The first 8 rows are patterns. Each new row is the sum of 2 different patterns, raised or lowered, with some noise. Before adding, each is slid sideways (what falls off one end comes back at the other) and multiplied by a number that may be negative. Names go in the order of the patterns.
Known rows, each followed by the names of its patterns:
[ -7.6 -27.0 -10.4  27.2  -1.2  14.5   9.3 -16.8 -11.5   0.3 -22.3  20.4
  -4.1  26.7  19.4 -18.0  16.6  28.7 -11.3  26.8 -25.8 -26.8  19.3   7.0
  17.0  18.7  25.9   4.2  -2.6  -0.9   1.8  24.8  14.8   8.1   9.2]
Q_919
[ 16.0 -25.1  -0.3  17.7  16.7  14.9  28.4  -2.1 -15.2  24.1   6.5  22.1
  25.3  14.1  -0.4  -5.1 -11.2   4.2 -26.7 -19.2 -20.7  28.2 -19.2 -22.0
 -16.8 -13.6  12.3   5.6  18.5 -26.3  20.7 -16.0 -17.8  -4.3  -4.1]
Q_639
[-19.2 -11.9 -21.1 -29.3  -7.9  -5.2 -12.2   1.1  -9.0  -2.0  -7.6 -13.3
 -21.4  -1.1 -18.3   6.4   1.1 -23.1  -3.1   0.4  -5.4   6.3  25.4  -7.4
  15.0  17.3 -10.8   6.7  -3.0   7.6 -15.7   7.4 -19.1  16.3   3.1]
Q_94
[ -0.3  15.5 -28.9  -9.3  27.4 -20.1 -29.3  -0.2   9.3 -11.8   4.5   6.8
  29.2  -8.6  22.6  -5.0  -7.2 -18.3   2.1   8.6  15.1  -7.0 -12.6 -10.3
  13.2  -9.9 -19.7 -16.0   6.3  -3.0 -13.0 -11.6 -23.6  13.3  -3.3]
Q_175
[ 27.1   1.2 -14.7  -6.3  10.6 -22.9  26.5 -19.6 -13.0   8.1 -10.6 -13.8
 -20.5   1.0 -21.7 -11.3  12.7   3.9  18.3 -23.8  13.8 -19.5  24.2   9.2
  22.6  -4.5  -1.3   1.5  -7.8  25.6   3.4 -24.2 -20.3   1.8  23.5]
Q_362
[-15.1 -24.7 -27.9  14.8  16.1  -5.2  18.3 -29.3 -24.2   6.9 -20.8  19.7
 -13.8  15.2 -11.3   9.9  -2.8  24.7 -16.9   0.2 -13.2 -29.2  27.5  -6.9
  26.4   2.3   6.0  -4.0  18.4  -7.0  13.8  -3.2 -25.5 -28.0  23.5]
Q_101
[-27.2  -8.5  14.8  -9.6  13.3  11.9 -11.0 -10.5 -27.8 -13.8  27.6  12.8
  15.7  29.1  20.8  15.7  -8.6  11.4  15.9 -11.5   2.2  -0.4  12.4  24.8
 -11.1 -10.8  17.9  11.6  -9.6   8.3  26.2 -20.6  -0.8  -7.7  17.5]
Q_833
[  3.5  28.7 -13.8 -24.7  13.6 -27.9 -11.2 -22.9  11.0 -24.3  10.5 -28.4
  -7.2  10.5 -16.1  -1.8  17.1 -25.7  -7.3 -19.7  -6.1 -22.4 -19.9  20.3
  25.0 -28.0  20.2 -23.8 -21.0   7.3  -9.0  24.3 -29.1 -27.0   8.2]
Q_500

New rows. What belongs after each?
[  3.3  -0.7  -8.6 -17.1   7.5  -5.3 -22.3 -25.4 -29.9 -26.2 -19.5  10.6
 -17.8 -23.9 -21.0 -27.7 -18.1  -0.8  14.9   0.0   3.4  25.9   2.8  17.4
 -25.0  21.9   2.6  12.9  -5.0  -3.4  -3.7 -31.9  13.8 -35.8  -8.6]
Q_639 Q_94
[-17.7 -13.9  -1.0  -8.6 -13.4  17.6 -35.4  24.9  32.9 -11.6  10.8 -34.9
 -17.5 -27.2 -27.7  24.3   3.5 -36.4  -9.5  14.6 -15.2 -24.1  10.3  17.0
  -4.9 -54.4   6.0 -40.1  -3.2  17.3  25.3  -6.6   8.6 -38.8   6.1]
Q_919 Q_175
[-20.0  33.8  18.8  20.3  42.4   5.9  -7.5  -0.1   9.2  23.2   0.6   1.8
  -5.6  -0.4   3.6 -14.4 -47.3  -3.7 -18.3   3.7 -16.4  -0.3 -44.3 -18.8
  -4.7  14.1 -25.4 -35.6  22.8 -31.9 -14.9   0.2 -23.9  -9.3 -54.1]
Q_639 Q_833
[-18.6  -3.1  41.6   5.4 -24.5  31.1  -3.8 -33.3  -7.7  -8.6   9.1 -13.9
 -11.0   1.9  16.7  14.1  -5.2 -33.5  21.1 -36.7  -9.3 -45.5  26.4 -28.6
  18.7 -12.7 -24.4  11.9 -33.6  -5.6   8.0 -22.9 -24.6 -19.5 -16.7]
Q_101 Q_500
[11.6 46.5 25.6 71.7 25.2 27.5 60.5 50.7 33.7 77.1 41.8 37.2 58.5 58.4
 65.8 39.6 25.6 49.5 16.9 36.8 54.7 12.0 29.7  2.9 77.0 40.1  7.4 16.9
  8.0 57.7 58.8 36.4 37.4 57.4 37.7]
Q_639 Q_500
[-30.2 -19.2   6.8 -16.8 -25.9 -39.0 -54.6   8.9 -19.4   2.5 -25.9  -9.3
  -8.3   6.2 -28.2 -10.7 -15.2 -31.8 -22.6 -13.2 -29.0 -39.3 -54.5  14.8
  -4.2 -48.6   7.3 -22.8 -35.2 -18.9 -25.5 -15.7 -33.9 -32.6 -26.3]
Q_175 Q_101
[  5.7 -18.7  -6.8  -1.0 -10.6  -5.3 -17.9 -14.4  43.3  22.6  28.4   4.8
  34.0  27.2   5.1  18.6   9.6 -15.6 -13.8  14.6  -5.5  34.0   3.5  -6.5
  17.2  -2.2   6.3  11.8  12.1 -28.8 -11.7 -25.7  15.4 -14.0 -25.0]
Q_639 Q_833
[-21.1  13.6  -2.9 -12.2  13.5  -2.8  -5.5 -10.9  -7.5   3.6 -26.6   1.8
 -17.9  13.7  -0.4 -25.0 -12.5  12.4   7.7  -5.0   0.9  14.2 -22.3 -13.1
 -14.0  -0.2 -27.3  -8.8  16.0 -19.2   9.1  -1.2 -20.9  -0.7 -30.2]
Q_94 Q_833
[-37.9  -1.1 -50.3 -22.5  -2.8  -5.7  16.3 -42.6 -29.4  22.5  -7.4 -16.8
 -48.7 -25.0 -30.6  13.2 -22.8 -17.7  22.2 -40.6   8.3  16.4 -38.0  -5.2
 -11.4   6.9 -19.3  -0.2  14.9  -0.5 -33.8 -10.8  -0.3 -33.5  20.4]
Q_362 Q_500
[  1.3  -2.9  -6.5  15.2  -5.4  -3.1   4.6  25.6 -12.0   4.3 -22.5 -20.6
  15.6  12.0   3.4 -36.2  -6.2  13.4 -11.7  21.8   3.0 -41.0   5.5 -32.4
   4.2 -47.0  -6.4  -7.0  -3.3 -15.9   1.7  -6.9 -28.3 -32.7  -2.5]
Q_833 Q_500
[ 32.2   1.7 -13.4   8.5  -5.2  -9.4  22.1  17.5 -22.1   6.1 -24.5   0.1
  -3.3  19.7  24.9  15.0  18.8  49.7  21.5  45.9 -31.3  12.8  46.6  30.4
  33.4  10.4  20.2  -5.8  37.9  -3.9  23.2  40.9  23.1  17.9   2.2]
Q_919 Q_639
[ -1.2 -17.5  -0.5  24.1  -5.0  26.8  29.9  31.3  24.3  -1.0   6.4   2.1
 -22.4   3.0 -24.0  -4.2   5.2   2.1 -24.4   2.8  -3.6 -19.3  13.6  28.4
 -13.2 -25.1   3.5   3.0 -39.7 -19.3   7.3  -4.3  -7.1  11.1  -4.5]
Q_639 Q_833
[  6.9  13.0   4.1   9.4  13.1  14.4  10.4   2.1  42.3  18.9  16.9  20.4
  20.5  17.3   0.5  35.2   7.4  27.0  -6.1  46.7  23.2  -2.5  19.0  -3.6
  -9.6  19.9  25.7  29.5  28.6  -8.1   7.8   1.4  -9.1 -11.2   5.3]
Q_94 Q_833
[ -5.5  -1.1 -16.6 -17.0  11.4 -14.2  18.1   2.8  -5.3   9.0 -14.3 -20.8
  32.7  -9.8  -3.0  14.9  -2.8  -0.8  25.6  -1.8  36.9 -16.3   0.0  15.0
  -1.3  -1.3  13.4  22.0  14.5  -3.0  -5.9  -3.4  19.9   1.6  -6.9]
Q_919 Q_175
[-19.5   0.7   6.0  14.7  34.0  16.8  38.1  42.1  22.9 -10.6  19.2  23.2
  39.7  14.7 -10.6  17.0 -20.2  49.0   6.5  18.7  26.1   9.8  10.4  -8.1
  29.9  15.3   2.3   0.5 -15.1 -16.3   4.6  21.3  -1.4  22.8  -2.4]
Q_919 Q_639
[-25.2 -33.1 -48.5 -26.8 -24.0 -73.2 -45.2 -30.1 -55.5 -32.5 -28.6 -45.8
 -29.8 -34.6 -29.8  -3.7 -22.3 -40.2  -5.9 -30.4 -12.4  -2.6 -52.2 -18.6
 -62.8 -36.1 -39.1 -17.9  -6.2 -14.1 -10.6 -41.8 -16.4 -31.7 -48.8]
Q_919 Q_639
[  4.3   8.6  34.1  -7.0   9.0  10.1  -7.6 -26.6  25.7   7.8 -24.8 -24.6
  11.2  30.3 -17.5  16.9 -15.6 -20.6  14.3  -7.4  12.1 -12.1   3.1 -13.4
  31.2   4.6  38.5   5.5  16.2   0.4 -28.0  31.4   7.4  25.5   4.3]
Q_101 Q_833
[-35.0   3.0 -18.2 -14.6 -33.7 -17.1 -24.6  -6.0   2.4 -17.7 -17.8 -23.1
 -14.1  23.4  15.9  -6.7 -40.8 -41.4 -25.7  -0.3 -24.5 -34.6 -10.5 -24.7
  -9.3 -16.5 -31.8 -15.8  -2.9   1.4  -6.5 -13.2   4.5 -39.3 -26.8]
Q_639 Q_362
[65.1 17.3 73.2 38.2 67.5 30.1 43.2 26.9 43.0 60.8 50.6 41.1 12.1 47.0
 44.4 57.6 43.6 37.4 23.4 58.1 17.5 66.9 43.6 51.3 32.7 44.4 50.2 44.7
 30.6 17.0 40.5 39.5 65.7 72.3 21.4]
Q_362 Q_101
[ 17.8  32.3  -6.1 -12.4   5.7   5.2  10.8   4.2 -12.1 -15.1 -11.5  -0.1
  -7.0   0.5  -3.6  10.1   4.0  15.8   1.5  25.7 -27.7  -6.6   9.1  31.1
   8.3  36.2  -6.2  -1.7  -6.1   0.6   9.2  -1.7  20.4  -8.4  19.6]
Q_94 Q_362
[62.4 47.9 -3.0 55.8 70.6 73.3 18.6 46.0 24.9 37.8 81.1 59.9 42.8 68.2
 40.8 53.7 49.3 63.7 24.8 42.4  7.3 78.1 33.6 71.4 49.9  8.7 31.7 20.9
 44.9 36.4 51.0  8.6 43.5 48.7 61.9]
Q_362 Q_101
[ 22.5  -2.9  67.5  26.8  13.9  31.5  -5.1   2.7  60.7  30.3 -17.0  28.7
  25.2   5.9  26.7  37.8  65.4  30.2  53.4  47.7  40.9  28.4  14.5  57.6
  59.9  36.1  29.3  14.8  39.8   6.1  31.2   2.3  52.6  42.9  25.3]
Q_639 Q_175
[-15.1  12.4  13.5   4.2 -12.9 -10.1  27.1 -15.9  12.3  -3.4 -22.4  -3.5
  10.6  38.9   8.6  20.5 -18.8 -16.2   6.5 -15.0  32.7 -27.0 -12.2  24.4
   4.9   5.0   6.4   0.9 -22.5   7.8  14.3  24.1  32.9  -7.0  18.0]
Q_639 Q_362
[ -9.3 -12.5 -36.4   2.3 -23.4 -44.8   3.6 -29.7  10.6 -35.4  12.2 -35.8
   4.9 -14.5  -6.3 -25.1 -13.9 -42.3 -27.9  13.0 -14.3   8.1   1.0  -0.5
 -36.0 -15.9  -8.3 -20.0 -10.7 -26.2 -49.6   5.7 -54.0 -25.2 -26.6]
Q_101 Q_500
[-28.1   7.6 -15.7  16.7  -6.1  13.6  22.6  26.0 -23.6  11.9 -17.4 -34.4
 -11.2  32.8  -9.1   1.7 -39.2  14.7  -3.8 -19.1  33.9 -37.3 -50.1  21.7
 -42.5  46.2   9.6  -0.4 -16.2  -6.6 -14.5   4.4 -18.1   4.2  -7.8]
Q_919 Q_101
[ 11.4  18.1 -18.1 -14.8   3.0 -12.9  -1.2  -8.1 -20.3  19.1   7.0  -4.6
 -10.2   0.8 -16.4 -14.8  10.0  14.3  15.4 -27.2  24.7  17.8  -6.5  23.0
  20.9  -9.1  28.3  25.9  23.7  26.2 -16.4  -0.3 -17.7  -4.0 -24.8]
Q_94 Q_833
[-22.1  11.7 -23.5 -48.9 -17.1 -37.9  24.4 -57.9 -30.3  -0.5 -10.7   2.3
 -41.7 -19.7  -7.4 -57.9 -41.9 -50.8 -35.7 -38.3   4.0 -59.4 -33.0 -27.1
 -47.8 -30.2  -7.7 -39.2 -13.6 -40.4   1.8 -20.1 -18.9 -22.4  17.1]
Q_639 Q_500
[ 37.6   9.3  20.6 -11.6  -8.0 -20.4  22.5  16.6  17.8  -4.0 -26.2 -37.4
  -0.2  11.7 -26.3 -11.1   7.5 -26.4 -28.0 -16.7 -49.6  27.3 -12.1  18.6
  24.4 -45.3   0.9  44.4 -35.3 -10.5 -26.7 -18.8   7.1   4.8  16.1]
Q_919 Q_175
[ 26.9 -25.9  18.8  19.9  24.1  25.1 -13.3  -7.1   1.4  23.5 -14.5  15.3
  31.8  -7.9  -2.6 -16.3  30.3 -18.4 -10.2   1.1 -16.0  -6.0  13.4   7.4
 -22.6 -18.9 -17.9   6.6   4.6  12.7  25.7  23.9  12.0  15.5  22.0]
Q_639 Q_833
[-19.3  -6.0 -12.8 -19.0 -33.0 -13.3  34.1   8.9  -8.4  -4.8 -19.7   4.8
   3.4  -9.2   3.8  34.7 -31.7  10.6  20.1 -13.1  -9.3  27.3  25.4  16.5
   9.3  42.1   1.9  -9.2  -5.2  14.9 -18.0  34.7  -4.5  18.2  -1.9]
Q_362 Q_833
[ 17.7   2.2  -6.3  16.6  32.9  17.2  19.6   5.8  38.5   8.6  16.8   5.8
  50.8  -1.5   3.5  13.6  25.6 -20.4  17.1  24.5  17.5  23.2  32.0  15.1
 -15.6 -31.5  18.7  16.2  34.0  38.3  23.6  32.0   4.9  21.8  37.4]
Q_833 Q_500
